The same things were measured in two ways. Each way mixes the same 10 hidden numbers, adds some noise and spreads widely along 5 directions of its own, which tell nothing about the thing.
In the rows, 128 means zero.
Some things both ways: the first way, then the second way.
[121 147 129 103 101 135 179 164  98  97 107 118  88  98 147 167 127 131
 146 135  93 125 124 106 136 122]
[ 90 122 119  87 181  83 114 149 106 110 122 102 156  76 112 162]

[129 136 109 132 137 137 129 148 135 122 114 101 115 101 129 140 129 145
 102 123 141 102 132 117 152 121]
[139 167 104 156  72 118 118 135 145 154 165 101 147 106 132 128]

[110 152 110 112  99 151 135 126 133 119 112 110 119 114 112 125  90 143
 132 155 125 112 141 117 150 128]
[156 108 118 102 128 145 147 126 112 133 138 126 101 135 141 148]

[194 113 142 128 164 115 128 143 117 131  98 116 112 101 133 166 168 145
 116 111 165 121 119 118 137 123]
[179 115 130  94  66 148 127 115 152 114 181 121 116 129 137  93]

[127 127 104 133 133 128 112 134 142 124 163 108 170  98 133 106 147 125
 104 131 128 137 123 125 146 134]
[167 116 109 144   4  84 109 118 161 111 169 156 133 135 123  81]

[138 105 127 112 150 121 110 137 123 125 131 130 141 136 126 152 155 124
 134 136 137 136 116 127 130 117]
[117 137 107  94 164 107 155 113  75 123 106 124 115 106 124 139]

[132 147 110 153 133  98 142 131 116 124 142 134 147 131 133 166 116 138
 149 138 102 142 133 119 124 128]
[151 131 116 115 155 159 173 136  97 145 116  74 127 106 144 185]

[146 130 146 155 109 109 132 126 116 115 114 135 128 154 146 134 127 131
 144 116 129 124 118 130 139 121]
[141 130 108  82 104 119 144  86 135 140 151  82 143 136 149 118]

[107 136 130 143 103 145 134 114 146 125 129 108 117 108 129  76 111 126
 106 125 148 119 129 114 155 117]
[123 138 113 127 137  71 128 113 118 141 146  63 156  81 125 138]

[110 113 106 112 142 122 121 152 118 135 126 111 116 120 135 150 135 121
 120 130 117 128 129 129 122 118]
[ 99 131 128 161 136 126 122 158 121 141  94 124 126 135 121 162]

[139 130 123 162 103 116 101  91 162 170 135 113 135 143 132  98 113 130
 117 130 171 157 138 105 190 115]
[138 125 139 129 182 156 123  92 153 173 140 104 130 129 130 162]

[139 123 136 106 159  91 168 167  92 136  95 126  76 106 153 199 144 124
 145 129 109 116 141 116 105 121]
[167 121 153 159  94 121 107 170 177 105 149 101 124 138 123 157]

[133 136 108 121 120 129 129 142 133 121 123 120 129 140 146 153 133 144
 120 132 122 108 135 125 164 118]
[130 143  99 131 135 100 107 131 147 152 128 126 138 129 123 156]

[116 133 111 128 151 114 134 176 111 131 139 144 144 128 139 199 132 129
 152 112  86 168 119 141 117 157]
[133 133 126 124 109  91 134 118 118  99  85 165 123 158 110 126]

[164 123 158 106 104 142 150 106 118 106 123 121 136 114 101 102 131 140
 135 145 151 143 110 112 138 124]
[126  80 138  28 151 176 138 118 112 104 132 166  98 107 140  89]

[105 115 127 140 156 127 132 123 136 138 133 146 118 149 136 128 127 122
 124 121 131 124 132 139 119 116]
[171 149 125 149  26 140 106 127 184 135 186 127 125 149 136  96]

[ 83 149 127 155 115 149 151 139 146 134 117 131  97 121 145  99  94 127
 115 109 124 115 139 136 153 144]
[130 114 119  86 116  84 125 132 136 113 102 162 141 144 145 130]

[115 107 131  91 138 104 141 145 114 118 126 131 132 142 137 127 141 116
 135 158 112  97 137 139 126 127]
[136 136 114 168  70  91 102 165 176 104 114 153 112 155 127 136]

[100 137 134 115 120 132 133 140 135 128 131 137 129 144 149 137 120 120
 134 113 115 125 132 141 136 131]
[151 129 105 129 114  95 115  92 153 147 156 107 112 134 125 119]

[142 118 117 112 130 123 113 160 114 116 101 105 125 119 145 135 144 131
 118 132 127  84 130 141 140 136]
[ 79 146  93 123 118 128 133 142 115 147 116 122 133 133 141 136]

[137 118 141 141 135 102 158 129 113 125 117 136 108 136 152 116 137 123
 126 127 122 102 134 135 120 121]
[ 90 140 104  75 169 104 132 165 114 131 120  96 144  70 152 135]

[ 88 145 146  81 136 144 178 142 126 101 132 145 119 123 118 149 111 133
 140 139 106 112 136 130 111 125]
[142 172 115 146 109 130 103 155 162 131 163 149 113  83 121 109]

[ 99 105 126 127 163 134 130 118 136 139 156 150 129 159 134 145 139 120
 119 106 126 152 121 140 101  98]
[134 118 120  82 112 164 124 127 121 153 147 169 104 113 143  89]

[157 137 121 138 118 144 120 134 141 128 105 113 127 112 117 123 122 153
 118 138 156 120 128 118 183 144]
[163 130 120 129 136 113 143 100 123 118 122  79 119 141 113 171]

[169 134 148  83  93 123 124 118 108 104 119 108 149 128 112 167 134 141
 157 141 139 146 113 104 131 103]
[154 108 148 119 128 145 117  92 153 144 162 135 116 146 120 100]

[ 98  99 145 112 139  92 137 132 118 138 123 141 117 170 145 112 126 105
 135 138 120 100 143 149 113 120]
[121 138 113 147 131 107 128 151 151 137  92 113 102 142 149 151]

Other things, the second way, with their names:
<341>: [132 136 134 152  83 126 110 144 161 129 137 142 130 144 122 115]
<151>: [142 154 153 146 207 127 139 145 105 135 112  62 108  94 106 159]
<710>: [100 136 132 115 139 180 113 117 123 123 151 109  92  98 111 117]
<108>: [106 135 126 131 157 152 119 147 121 161 145  70 134  86 123 148]
<964>: [124 147  97 128 129  83 137 114 130 154 115 105 117  93 150 126]
<551>: [ 75 213 125 153 162  85 135 135  94 147 113 107 147  81 119 107]
<549>: [106 114 141 121 125 101  97 124 154 129 147  95 187 139 106 144]
<637>: [157 128 103 131  34 138 109 134 170 139 150 148 124 146 146 128]
<563>: [135 119 128 120  92 164 125 111 145 156 163 142 131 140 140 108]
<642>: [ 86 171 118  98 130 201 150 146  91 158 143 117 149 106 145 134]
<789>: [118 115 119 138 146  97 144 140 112 139 110  67 109 110 136 130]
<948>: [150  92 126  97 122 108 132 125 140 135 139 116 124 123 142 106]
<40>: [153  78 147 121 126  97 141 168 104 120  92 109 141 162 123 156]
<911>: [138 134 132 112 113 137 115 137 163 131 140 158 144 139 137 128]
<524>: [121 174 142 110 118 131 122 138 117 154 183 161 176 114 128  83]
<53>: [ 98 144 115 103 144 111 121 118 144 155 138 146 155 151 143 113]
<843>: [148 163 106 138 104 104 119  93 121 124 193 108 135  77  95 113]
<796>: [145 109 140  59 190 140 144 113 100 121 121 126 111 127 128 143]
<125>: [ 94 130 113 113 153 172 109 102 123 177 153 118 128 114 118 133]
<955>: [143 132 123 129  53 139 102 115 177 132 174  95 154 111 123 111]
<828>: [109 136 124 119 111 133 124 108 134 142 154 132 142 126 132 117]
<436>: [137 103 136 100 150 151 145 142 110 116 113 136 118 133 123 150]
<103>: [ 73 171 102 106 137 138 117 113 104 160 162  72 141  62 125  99]
<293>: [113 135 123 118 107 163 150 114 118 135 149  65 160 106 135 154]
<578>: [ 70 176 111 125 147 163 124 120  99 167 145  94 142  70 121 119]
<241>: [149 132 137 152 140  93 119 118 152 113 106 157 115 162 105 136]
<354>: [134 166 104  83  69 111 134 137 119 113 161 160 146  94 141  92]
<667>: [ 86 114 158  85 215 171 137 149  92 115  96 138 113 117 114 142]
<683>: [137 130 130 114 167 162 152 145 109 125 133  96  99  99 133 151]
<64>: [154 123 142 126 144 168 128 142 153 121 120 146  97 135 128 143]
<10>: [136 116 121 104 130 121 144 133 111 118 126  72 137 110 127 159]
<200>: [166 111 141 154  73 116  86 163 196 157 173 141 145 154 135  93]
<849>: [146 140 130 120 129 128 159 100 114 153 142 111 129 117 145 103]
<356>: [140 102 125  70 129 130 120 112 140 124 151 150 132 145 132 100]
<15>: [124 119 149 132 140 166 116 149 156 150 115 143 113 141 135 122]
<391>: [ 82 135 125 103 164 148 131 130  96 154 127 118 118 100 137 118]
<28>: [136 100 112  83 141 113 127 140 137 122 116 109 138 132 138 165]
<105>: [ 69 164 137 102 148 215  82 121 169 147 203 110 152  94 113 124]
<345>: [127 115 130 151 117 163 127 100 147 183 169  52 123 127 132 120]
<335>: [145  86 136  66 166  83 140 162  91 103 114 102 125 102 128 129]
<814>: [107 148 130 188 122 109 105 140 157 172 105 131 139 166 124 150]
<720>: [158 144 132 115  95 194 124 104 163 150 186 138 109 131 135  98]
<801>: [112 119 114  90 133 176 137 150 104 137 134 169 100 141 139 116]
<913>: [109 135 121 112 123 171 114 109 149 169 153  90 108 121 145 100]
<359>: [101 136 113 114 141 148 141 139 118 136 106 129 114 111 142 135]
<777>: [161 102 165 147 104 151 135 154 166 108  99 147 139 170 131 160]
<164>: [109 118  96 111 179  59 126 122 104 125  93  91 116 102 115 152]
<139>: [113 122 162 148 137 141 117 165 159 123  85 131 144 172 123 167]
<881>: [124 109 132 140 128  95 136  93 122 162 130 105 149 165 127 124]
<719>: [118 117 119 127 131 135 154 111 106 148 103 108 131 126 137 156]
<590>: [105 156 127 169 115  91 108 119 142 154 119 104 151 128 111 118]
<573>: [124  95 135 108 139  95 109 156 142  92 102 145 134 122 113 163]
<380>: [145 126 148 163 144 105 128 156 131 109  99 158 138 152 103 177]
<570>: [128  93 127 123  92 156 120 146 149 141 120 145 127 161 138 132]
<8>: [138 137 115 145  46 174 109 141 146 145 156 128 128 101 128 135]
<326>: [140 121 104  60 143 122 156 125 112 150 103 161  98 147 175 108]
<466>: [109 114  96  63 157 203 171 104  60 148 112  90  80  87 143 138]
<854>: [166  79 131  82  93  67 126 140 128  88 103 185 126 172 131 111]
<447>: [131 134 131 116 119 144 145 122 106 121 124 111 105 133 123 109]
<608>: [145 136 123 119 120  82 138 106 112 123 147  87 139  81 118 109]
<309>: [133 152 161 175 107 115 132 108 151 148 137 126 172 179 119 127]
<100>: [150 150 145 105  86 164 112 105 183 138 179 149 163 147 134 100]
<879>: [134 140 130 164 139  82 144 119 116 117 110  89 148 135 108 169]
<624>: [141 118 141 140  96 148  99 114 187 136 132 116 126 178 119 121]
<708>: [141  92 125  73 156 148 176 135  80 121 100  45 100 111 152 166]
<802>: [134 139 105 105 114  85 139 133 102 125 130 133 133  98 134 127]
<871>: [119 111 131 125 127 101 131 155 133 134 100 112 152 133 141 152]
<98>: [150 122 133 101 142 191 179 120  97 154 119 115 110 130 159 154]
<201>: [144  66  96  89 137  93 148  89  99 165 134  63 136 121 144 161]
<694>: [160 136 142 162 106 121 161 143 117 159 140  89 149 120 144 127]
<884>: [131 135 127 119 106 155 149 121 109 138 154 111 115 113 140 106]
<122>: [101 141 109  95 176 160 144 146 107 163 123 124 111  85 146 116]
<763>: [110 120 111 127 109 168 107 147 153 165 149 126 134 118 138 147]
<623>: [116 127 139 106 168 129 117 117 143 138 116 130 121 134 128 121]
<558>: [151 117 141 126  71 156 105 161 156 133 139 147 106 142 132  94]
<746>: [147  97 125 124  84 174 140 142 144 132 107 130 102 158 147 149]
<747>: [ 92 137 127 137 166 135 122 122 110 154 102 102 122 140 114 157]
<423>: [158 121 150 119 107 139 145 112 131 102 152  76 114 127 124 109]
<243>: [ 97 149 137 138 109 130 105 157 140 126 111 144 138 102 121 130]
<118>: [128 137 146 142 114 149 122 111 173 145 151  89 156 129 130 128]
<574>: [ 66 139 129 175 178 115 143 151 100 155  84  89 163 130 113 171]
<286>: [ 81 173 152 161 188 222 120 135 123 187 156 105 148 115 111 163]
<12>: [112 132 134 116 129  97 106 156 155 101 110 156 164 136 121 162]
<671>: [119 158 158 159 131 132 125 157 161 143 120 150 148 157 140 128]
<405>: [179 127 138 166 131  40 116 142 149 111 107 125 125 128 105 133]
<245>: [111 181 142 156 107 122 102 122 158 118 181  64 149  89  99  99]
<946>: [101 138 143 138 116 145 127 156 118  97 139  97 155 130 104 151]

Some of these things the first way, each followed by its name:
[174 122 108 119 124 103  82 136 113 122 128  87 168  99 137 139 160 125
 127 140 137 119 122 122 133 126]
<574>
[105 125  99 126 124 138 155 143 124 111 149 107 123 107 109 142 123 143
 112 141 114 150 115  99 142 104]
<8>
[121 104 153  98 126 143 152 132 109  85 136 138 136 146 103 129 138 133
 136 134 125 136  96 129 109 107]
<466>
[108 139 130 117 122 148 162 135 120 111 123 123 101 113 133 135 115 133
 122 119 117 123 126 123 115 113]
<108>
[141 112 137 160 155 110 140 130 132 138 125 148 110 144 173 125 161 117
 117 106 136 111 129 139 143 120]
<28>
[144 114 112 105 156 143 103 126 131 130 118 128 138 133 130 135 146 134
 120 142 139 103 132 148 124 126]
<801>
[ 98 137 133 127 129 166 114 108 172 145 135 138 143 126 115  71 103 126
 114 133 156 125 139 144 163 153]
<241>
[147 124 124 124 153 143 124 148 123 134 112 123 127 106 115 148 129 144
 122 116 138 136 121 141 122 154]
<447>
[136 131 129 153 122 106 160 133 113 111 156 138 143 128 147 147 142 128
 138 116 103 162 111 117 128 120]
<955>
[136 123 107 155 127 101 130 122 119 152 128 128 128 139 134 137 114 130
 139 143 117 150 136 126 136 134]
<139>
[161 152 130 125 106 141 133 120 124 108 122 132 149 128 138 137 126 145
 142 128 122 124 125 135 142 139]
<356>
[125 130 125 110 115 143 130 120 130 112 128 116 138 120 113 106 119 136
 124 149 135 113 128 126 135 123]
<341>
[133 130 139 142 123 124  83 105 136 135 118 120 138 131 127 129 126 115
 144 125 161 132 123 119 131 108]
<309>
[133 164 120 111  97 140 180 128  97  95 122 122 122 104 122 148  96 149
 149 144  88 127 131 121 102 132]
<335>
[125 122 136 141 133 133 117 127 138 142 127 110 119 116 148 113 134 120
 103  86 149 130 125 136 123 117]
<345>
[153 137  89 139 115 116 120 132 100 117 113 109 134 129 110 179 109 154
 151 163 112 137 124 109 132 119]
<642>
[150 152  98 149 144 129 129 146 133 146 127 120 137  89 136 155 125 145
 123 121 121 144 138 128 147 163]
<436>
[127 131 147 131 124 133 152 139 121 118 126 148 126 148 143 142 125 133
 138 102 114 138 117 144 123 136]
<624>
[129 110 145 142 136 108 163 127  98 120 116 139 103 141 130 129 122 125
 141 128 116 127 121 133  95 119]
<708>
[128 135 120 137  97 142  79 107 143 132 126  97 149 124 133  94 118 121
 118 120 153 123 125 128 147 116]
<881>
[112 111 136 140 126 143 132 117 142 146 121 126 109 146 128  91 113 129
 104 106 148 130 127 142 136 125]
<913>
[124 132 144 158 121 123 140 128 119 109 128 130 122 111 136 113 135 118
 137 121 130 133 111 116 129 121]
<293>
[150 121 130 138 140 106 125 127 123 130 149 121 152 112 129 143 149 126
 130 119 135 162 115 115 126 121]
<608>
[ 92 116 133 151 168 126 131 147 147 156 134 142 114 122 151 110 132 111
 106  93 132 129 135 152 125 147]
<359>
[102 124 113 106 126 121 115 156 119 132 116 106 113 139 144 172 123 123
 126 115 117 118 133 128 123 106]
<814>
[124 142 122 119 153 130 120 134 110 120 115 138 113 133 139 218 131 128
 160 115 114 135 125 123  84  94]
<524>
[ 96 157 107 145 130 144 150 156 132 126 136 128 123 106 154 138 108 131
 116  96  93 127 136 147 120 152]
<570>
[120 136 122 144  90 131 117 119 136 113 138 100 135 123 156  98 134 120
 108 110 133 116 122 118 150  99]
<201>
[127 115 116 124 134 123 128 144 115 123 140 119 137 126 123 161 138 131
 130 123 118 159 111 121 122 116]
<578>
[121 164 112 134 131 157 140 126 149 131 119 111 113  99 149 120 106 144
  94  99 132  91 152 141 126 129]
<200>
[133 127 131 129 117 111 148 134 114 120 118 131 112 130 144 138 137 123
 146 150 120 124 129 111 152 118]
<12>
[120 120 140 110 164 113 157 138 108 142 126 151 106 139 124 195 124 128
 154 120 114 161 128 128  88 118]
<151>
[ 97 151 141 144 154 110 163 161 118 137 138 153 113 120 180 172 128 109
 139  66  86 142 135 154  82 143]
<948>
[146 128 120 140 141 101 102 106 122 130 135 102 149 114 120 142 130 129
 126 130 147 124 130 113 100  95]
<694>
[120  87 136 103 142 126 113 135 114 128 120 132 112 165 134 154 153 114
 135 124 133 134 111 133 116  94]
<747>
[108 114 133 129 113 147 111  99 145 119 153 124 156 144 114  73 124 121
 114 130 147 134 115 133 134 111]
<590>
[137 122 149  89 113 126 168 146 103  94 114 118 104 106 133 139 149 126
 138 146 123 115 117 105 137 109]
<573>
[141 115 129 147 141 113 115 122 140 170 126 134 125 143 144 126 129 124
 124 111 145 153 135 138 146 140]
<623>
[ 98 131 148 135 140 119 149 125 128 123 134 160 115 154 152 146 128 112
 148 115 115 129 128 134 113 109]
<911>
[126 131 144 137 135 111 110 112 131 135 136 128 147 133 125 134 121 120
 139 115 144 142 126 127 109 117]
<849>
[117 118 127 117 122 135 133 140 136 130 132 122 130 127 143 101 136 123
 111 123 128 121 129 139 151 137]
<164>
[ 72 108 171  97 109 121 151 123 123 100 132 130 114 161 124  95 118 106
 131 128 132 104 121 126 112  85]
<964>
[133 116  94 180 120 117  81 101 162 165 156  99 167 116 122  63 124 125
  95 137 163 154 130 118 178 136]
<719>
